The first 8 rows are patterns. Each new row is the sum of 2 different patterns, raised or lowered, with some noise. Before adding, each is slid sideways (what falls off one end comes back at the other) and multiplied by a number that may be negative. Names go in the order of the patterns.
In the rows, zero is written as 128.
Known rows, each followed by the names of its patterns:
[109 121 143 113 121 106 124 130 108 147 126 139 125 116 150 129 144 125
 128 132  98 152 105 121 120 139 117 129 128 132 115 127 104 157 147 127
 141 119 133 128 150 134 125 144 125 127] => (2)
[160 131 149 102 133 148 164 132 114 120 136 118 124 130 162 132 179 117
 110 133 141 129  77 131 128 129 137 143 125 154 134 115 129  93 157  77
 138 157 142 121 120 112 130 133 112 124] => (7)
[ 77 114 128  84 134 135 139 136 107 162 129 101 120 130 172 130 142 129
 125 104 133 153 125 124 133 148 114 152 110 159 118 146 123 118 129 160
  79 112 149 112 104 132 122  77  77 125] => (6)
[122 130 142 163 112 133 128  94 113  91 102 126 144 123 153 125 130 117
 126  94 124 127 170 107 118 128 123 139 129 122 113  77 108 142 128  77
 161 141 150 179 142 125 142  79 126 125] => (1)
[172 148 142 130 107 132 102 128 163 121 132 111 129 153 148 179 132 155
 158 130 121 135  77 148 156 136 143 143 147 123 133 112 104  77 115  83
 140 124 117 151 127 126 124 119 111 127] => (5)
[129 155 129  98  96 154 132 126 143 135 130 140 131 139 135 144 110 125
 120 139 128 123 130 117 126 127 137 109 162 161 125 131 133  85 127 130
 127 114 131 114 125 120 131 118 135 140] => (4)
[ 78 114 141 130 135 139 127 179 136 132 106 143 138 127  93 160 117  96
 141 145 111 108 129 126 172 136 152 120 151 142 129 124 128 127 128 130
 115 131 129 128 167 121  94 101 110 130] => (0)
[138  98 125 138 130 138 146 121 133 138 111 126 126 128  97 150 111 122
 148 133 104 113 135 109  99 132 133 153 145 127 122 128 155 101 125  93
 102 111 104 140 135 113 124  98 140 146] => (3)

New rows. What belongs after each?
[123 100 116 112  81  98 142 152  95 108 121 102 107  98 102  90 110 117
  98 126 117 146 104 115 120 110 119 119 104 105 139  82 100 105 135 106
 143 109 117 120 136 112 126 125 125  98] => (7) (4)
[142  83 136 107 163 124 131 158 153 149 148 146 140 161 165 156 155 111
 147 185 165 168 162 195 165 129 148 152 146 172 101 152 157 172 132 142
 130 193 130 164 188 143 140 165 171 142] => (5) (0)
[116 139 153 148 146 120  96 157 131 141 131 105 104  94 125 103 116 131
 139 126 194 101 118 129 106 116 132 146 124 157 171 172 140 155 112 135
 145 112 115 151 138 162 163 143 109 107] => (5) (3)
[108 126 137 103 118  81 124 114 111 116 120 114 127 121 167 135  98 111
 157  81 100  93  61 101 115  99 171 111 101 106 102 100  60 121 113 112
 146 131 145 156 117  99 108  95 119 110] => (1) (0)
[182 176 170 179 154 174 164 189 171 169 171 181 169 177 185 194 181 191
 193 175 172 154 186 173 170 190 166 175 190 178 180 163 182 160 173 171
 188 173 163 176 169 172 167 183 156 198] => (6) (4)
[138 164 114 170 143 127 127 110 156  89 138 165 145 142 107 107 136 129
 125 126 159 121 146 113 126 151 164 148 126 116 149 128 143 137 161 149
 164 125 111 138 151 120  89 124 134 133] => (2) (7)
[180 143 208 204 151 165 184 120 159 191 189 160 203 192 144 191 152 127
 137 124 153 130 167 173 180 153 125 147 146 132 156 173 182 123 151 160
 149 149 167 134 159  98 149 155 159 127] => (6) (1)
[ 85  99 106 106 100  50  92 103  98 103 121  98 125 105 105  89  79 128
  44 105 138 120  90 103 101  99 101  72  88 128 106 117  62 118 118 151
 118  96 105 100  87 105 104 146  97 134] => (7) (3)
[147 164 107 138 129 153 150 129 108 112 156 153  84 115 133 100 117 126
 114 109  95 128  93 147 108 113 138 115 131 155 128 146 147 137 119 125
 136 113 138 134 126  87 156 147 158 150] => (6) (3)
[129 125 163 187 109 195 118 114 124 163 150 149 151 128 150 121 101 148
 102 153 112 115 104 114 167 142 139 144 128 155 106 147  86 147 157 104
 147 113 176 127 147 124 129 123 143 100] => (2) (7)
[ 85 122 126 141 146 110 174 132 107 120 133 158 131 144 150 120 105 136
 152 134 129 133 144  96 144 121 159 100 162 133 132 155 167  84 123 129
 116 108 133 127  91 101 123  87 120 117] => (6) (1)
[129 140 155 155 149  99 116 163 160 136 137 134 141 136 135 144 160 148
 154 126 118 145 142 131 105 130 133 134 145 131 155 173 136 129 138  84
 151 105 140 142 144 121 128 119 137 131] => (7) (4)
[153 126 150 152 160 161 138 164 170 144 152 171 148 147 158 167 153 165
 122 141 144 150 147 144 153 144 151 154 146 153 158 160 156 147 145 159
 176 165 159 162 164 159 143 153 156 139] => (2) (0)
[118 124  89 145 140 127 121 132 178 135 133 117 118 114 134 116 125 151
 131 150 109 173 129 108 112 131 122 144 121 118 145 137 103 145 107 144
 125 110  95 122 145 137 130 149 151 134] => (7) (5)
[ 77  88 101 113 102  76 123 113 118 110 119 122  88 116 115 105 131  97
  83  98 132 109  91 104  88  78 107  84  91 132 120  91 100 131  73 115
 107  76  95 119 112  87 129 132 102  92] => (4) (3)
[155 137 141 154 114 159 161 151 130 108 149 122 162 151 178 143 118 169
 154 157 129 161 131 143 142 141 128 148 166 140 122 193 165 121 162 152
 168 169 192 203 145 197 163 166 191 141] => (2) (6)
[ 98 157 135 145 133 123 124 156 133 131 133 135 104 130 120 131 139 126
 131 120 146 115 145 117 144 152 141 141 129 106 145 128 125 102 121 119
 131 122 115 137 136 159 145 160 143  97] => (4) (3)
[ 98 111  82 125  84 142  60  91  94  76 105 114  59  63 106  88  64 102
  93  76  65  80  73  93 117  66  99 121  86 103  69 124 109  55  88  82
 133  97 104 125  70 100 106 122  83 104] => (2) (6)
[147 141 149 132 137 113 118  94  96 130 176 106 120 129 126 131 126 110
  98  50  97 116 127  73 150 146 144 170 134 116 128  76 141 128 123 125
 127 158  96 128 139  87 111  79  98 133] => (1) (5)
[124 130 118 122 101  95  90  84  59  89  65 111 100  92 127 101 105 104
  97  99 105 134 111 125 108  86 113  83 106 140  99 112  91 111 122 122
 148 112 129 130 108  95 110  58 125 124] => (5) (4)
[140 105 129 152 125 145 111 129 157 158 171 145 146 174 127 131 133  76
 149 172 113 136 154 139 112 136 112  82  56 116  61 134 125  98 155 133
 132 128 110 130 130 158 145 143 154 111] => (6) (5)
[111 121  97 120 109 103 114  95 110 125 113 113 121 116 103 120 115 114
 105 122 102 114 102 105 106 127 130 102  99 131 113 102 117 117 110 111
 128 124 121 133 122 109 129 113 110 114] => (6) (4)
[142 159 154 144 103 150 133 161 158 157 163 167 156 145 150 128 169 148
 169 177 163 140 152 133 155 174 142 154 163 156 178 150 181 168 187 172
 148 147 161 124 161 169 176 164 189 157] => (7) (5)
[115  91  95  91 105 108 147 116  75 124 107  98 103 124 108  52 106 149
 102  53 114 103 129 161 120  77 146  63 139 129 118 133 108 134 106 115
 137  62  76  62 112 108 113 101 121  86] => (1) (3)
[156 124 163 127 111 165 109 123  83  94 135  72 119 138 121  98  67 114
  90 115 117 150 115  80 128 122 124  97 126 105 119  86 116  98 127 110
 112  73 165 129  91 150 120 126 124 169] => (2) (6)
[110 114 115 119 110 117 123 113 103 107 109 108 131  96 107 114  98 114
 133 121 112 104 113  93 119 105 106 111 121 108 127 105  89 110 122 124
  93 113 112 112 119 131 113 129 104 111] => (5) (4)
[158 164 109 168 122 109 148 102  89  96 100 147  67 104 136 115 111  66
 105  90  89 104 137 105  65 125 118 113 109 128  85 133  60 117  90 111
 119 114  93 151 126  89 112 126  91 104] => (6) (1)
[126 102 122 111 101  81  69 119  82  77 115 124 105 158  77  82  95  99
  89  88 116 108 125 133 157 122 158  99 114 121  75 114 125 124 127 126
 130  76  88  97 106 125 108 116 107  77] => (5) (0)
[133 130 131 124 150 118 117 112  96 135  89 135 144 127 119 109 121 133
 132 105 122 147 128 141 119 125 137 150 121 117 120 129 108 132 120 141
 136 154 109 109 131 126 115  99 129 135] => (7) (3)
[103 142 132 105 138 116 119 120 129 147  91 152 138 149 127 139 124 128
 139 127 128 134  88 103 117 122 141 116 126  93 129 140 119 116 128 151
 136 119 153 132 152 137 118 147 110 130] => (2) (3)
[183 150 181 135 131 171 136 154 122 119 141 139 138 144 139 127 100 141
 125 128 150 150 136 123 160 123 146 130 129 119 164 132 136 141 160 139
 132 101 151 146 130 145 129 154 141 188] => (6) (3)
[103 118 109 124 125 104 109  85 110 125 115 107 122 135 131 147 119 121
 123  94 114 122 116 131 111 126 111 114 122  97 111  88 102 118 118 117
 131 126 122 105 124 105 126 119 137 117] => (2) (1)
[ 80 100  96  93 116 104 106 100 112 105 100  88 115  92 111  85 122  95
 115 103 106  92 149 117  88 112 122 100 108 138 147 108 153 110  99 135
 105 101  82 100 118  84 107 127 109 112] => (7) (6)
[145 121 126 146  91  97 118  82 113  66  79 117 110  95  90 103  92 105
 105 115  83  91 103 105 115  93 131  97 118  71 113  77 108 110 108  79
 157 117  87  96 132 105 108 145 138 106] => (6) (1)
[156 194 155 121 132  81 131 134 112 128 172 158 141 110 136 128 157 110
  99 121 150 117 145 131 166 128 180  97 110 135 173 118  74 134 127 140
 141 141 118 122 123 129 131  62 182  90] => (7) (1)
[ 67  94  93 119 100  85  72  89 116  90 124 131 107 113  62 105  56 135
 126  97 106 100 153  85  99 117  81  83  87  75 100  98 121 136  86 151
  83  96  91 126 109 120 106  72 142  87] => (2) (7)
[170 141 136 128  99 159 126 137 138 149 142 153 150 106 132 126 142 122
 148 140 157 149 176 131 197 150 144 160 121 148 145 165 154 152 157 112
 129 118 136 170 128 155 125 117 150 124] => (2) (5)
[131 137 105 114 135 125 127 112 113  91 136 121 117 111 120 133 135 110
 116 130 115 106  93 124 116 100 148 106 173 127 102 108 126 147 113 118
  93 113 112  84 128 113 128 114  87 106] => (7) (3)
[150 145 124 174 107 125 135 127 138 103 167 155 148 151 149 135 189 135
 145 135 157 176 125 150 165 117 110 160 164 142 127 143 154 184 131 164
 124 181 153 132 119 142 154 151 142 142] => (7) (0)
[114 115 116 111 116 131 103 119 154 125 130 135 127 125 138 115 127 121
 129 100 130 112 104 135 144 127  99 125 112  96 123 125 132 132 117 115
 114 150 108 126  95 107 116 108 138 128] => (4) (3)
[ 95  86  85 114 129 133 136 106 136 128  82 100  93  98 115 108  83 113
 128 125  98 119 101  90  49  96  39 123 120  97 110 106 148 103 102  96
 100 121 121  93 104 104 110 121  84 169] => (7) (5)
[ 99 113 111 117  90  97  85 115 115  98 107  98 140  95 112 101 106 105
 109  82 124 121  99 131 103 131 106 114 122 113 132 123 107 123 113 108
  89 104 106 107 105 109  93 106  98 111] => (7) (6)
[117 115 121 117 136 117 112  94 133 127 113 120 112 116 125 127 152 128
 114 104 141  95 107 101  97 108 118 108 155 118 124 121 118 107  96 126
 110 117 131 126 153 145 110 104 122  95] => (1) (4)
[156 159 167 193 171 146 149 196 132 146 164 115 125 141 135 193 127 150
 168 156 150 136 168 185 160 185 154 193 183 157 123 180 130 138 163 175
 147 169 159 156 153 178 179 151 175 157] => (1) (0)
[154 118 205 168 129 151 127 136 141 121 139 135 172 126 132 125 162 129
 135 160 111 124 156 138 157 141 116 132 111 168 124 143 137 144 145 115
 163 119 144 132 149 131 111 147 170 150] => (2) (0)
[116 137 122 178 144 109 112 114 134  99  78  85  94 122  88 121 126 134
  92 103 154 124 115 108 132 127 123  94 129  95 131 110  94 117 121 120
  95 138 104 125 135 123  99  76 130 129] => (0) (3)
[112 120  78 102  82 103 107 111 134  95 128 115 112  98 107 106 108 119
 113 106 130  81  95 109  95 112  87 102  94 104  95 106 116 117 143 120
  95 127  99 127 111 105 126  96 122  93] => (2) (1)
[111 165 115 126 105 148 122 152 169 104 138 168 136 107 143 102 134 140
 104 118 134 143 116  99 130 101 106 133  95 153 106 104 153 123 145 104
  95  96 145 162 128 130 113  84 129  91] => (5) (3)
[163 112 110 124 130 139 124 127 124  86 108 128 120  87 152 135 132 173
 136 134 144  95 131 119 119 132 137 163 109 123 122 110 115  95 106 120
 132 124 143 120 132 118 125  99 132 117] => (1) (3)
[ 96  99  98 104  94 110 107 130 123 155 111 125 104 116 114  77 110 110
 111 117 124 108  96 100  97 107 105 118 102 113 102 118 104 114 102  97
 101  76 105 108  94 116 103 108 142 113] => (7) (5)
[109  95 118  77  89  98  96 101 103 108  90 114 104  74  85 118 115 104
 102 115 107 121 106 107 117 100  92  93  99 116  88  98  93  97 101  99
 124  76 135 126 104  97 111  75 101 101] => (2) (4)
[107 124 113 167 124 149 153 140 124 140 117 136 145 141 135 158 103 142
 136 174 159 132 183 139 122 137 139 160 150  79 128 167 131 113 111 101
 156 109 135 198 125 122 155 151 124 113] => (1) (0)
[119 147 130 128 118 138 145 117 131 106 130 123 131 141 111 145 137 136
 124 138 129 135 128 138 131 133 116 131 141 129 135 144 136 114 126 131
 118 134 115 139 133 129 135 132 146 145] => (2) (0)
[124 107 108 117 118  94 106 122 105 116 105 136 121 110 109 114 117 132
 103 111 106 105  95 103 111 127 106 105  88 118 127 122  99 117 120 114
 106 120  93 121 126 105 108 113 134 100] => (7) (3)
[151 125 117 159 145 164 187 156 175 149 105 146 142 140 143 162 171 149
 166 178 137 166 122 137 155 150 148 168 151 157 153 151 107 139 143 177
 148 143 165 147 141 156 145 151 118 125] => (1) (5)
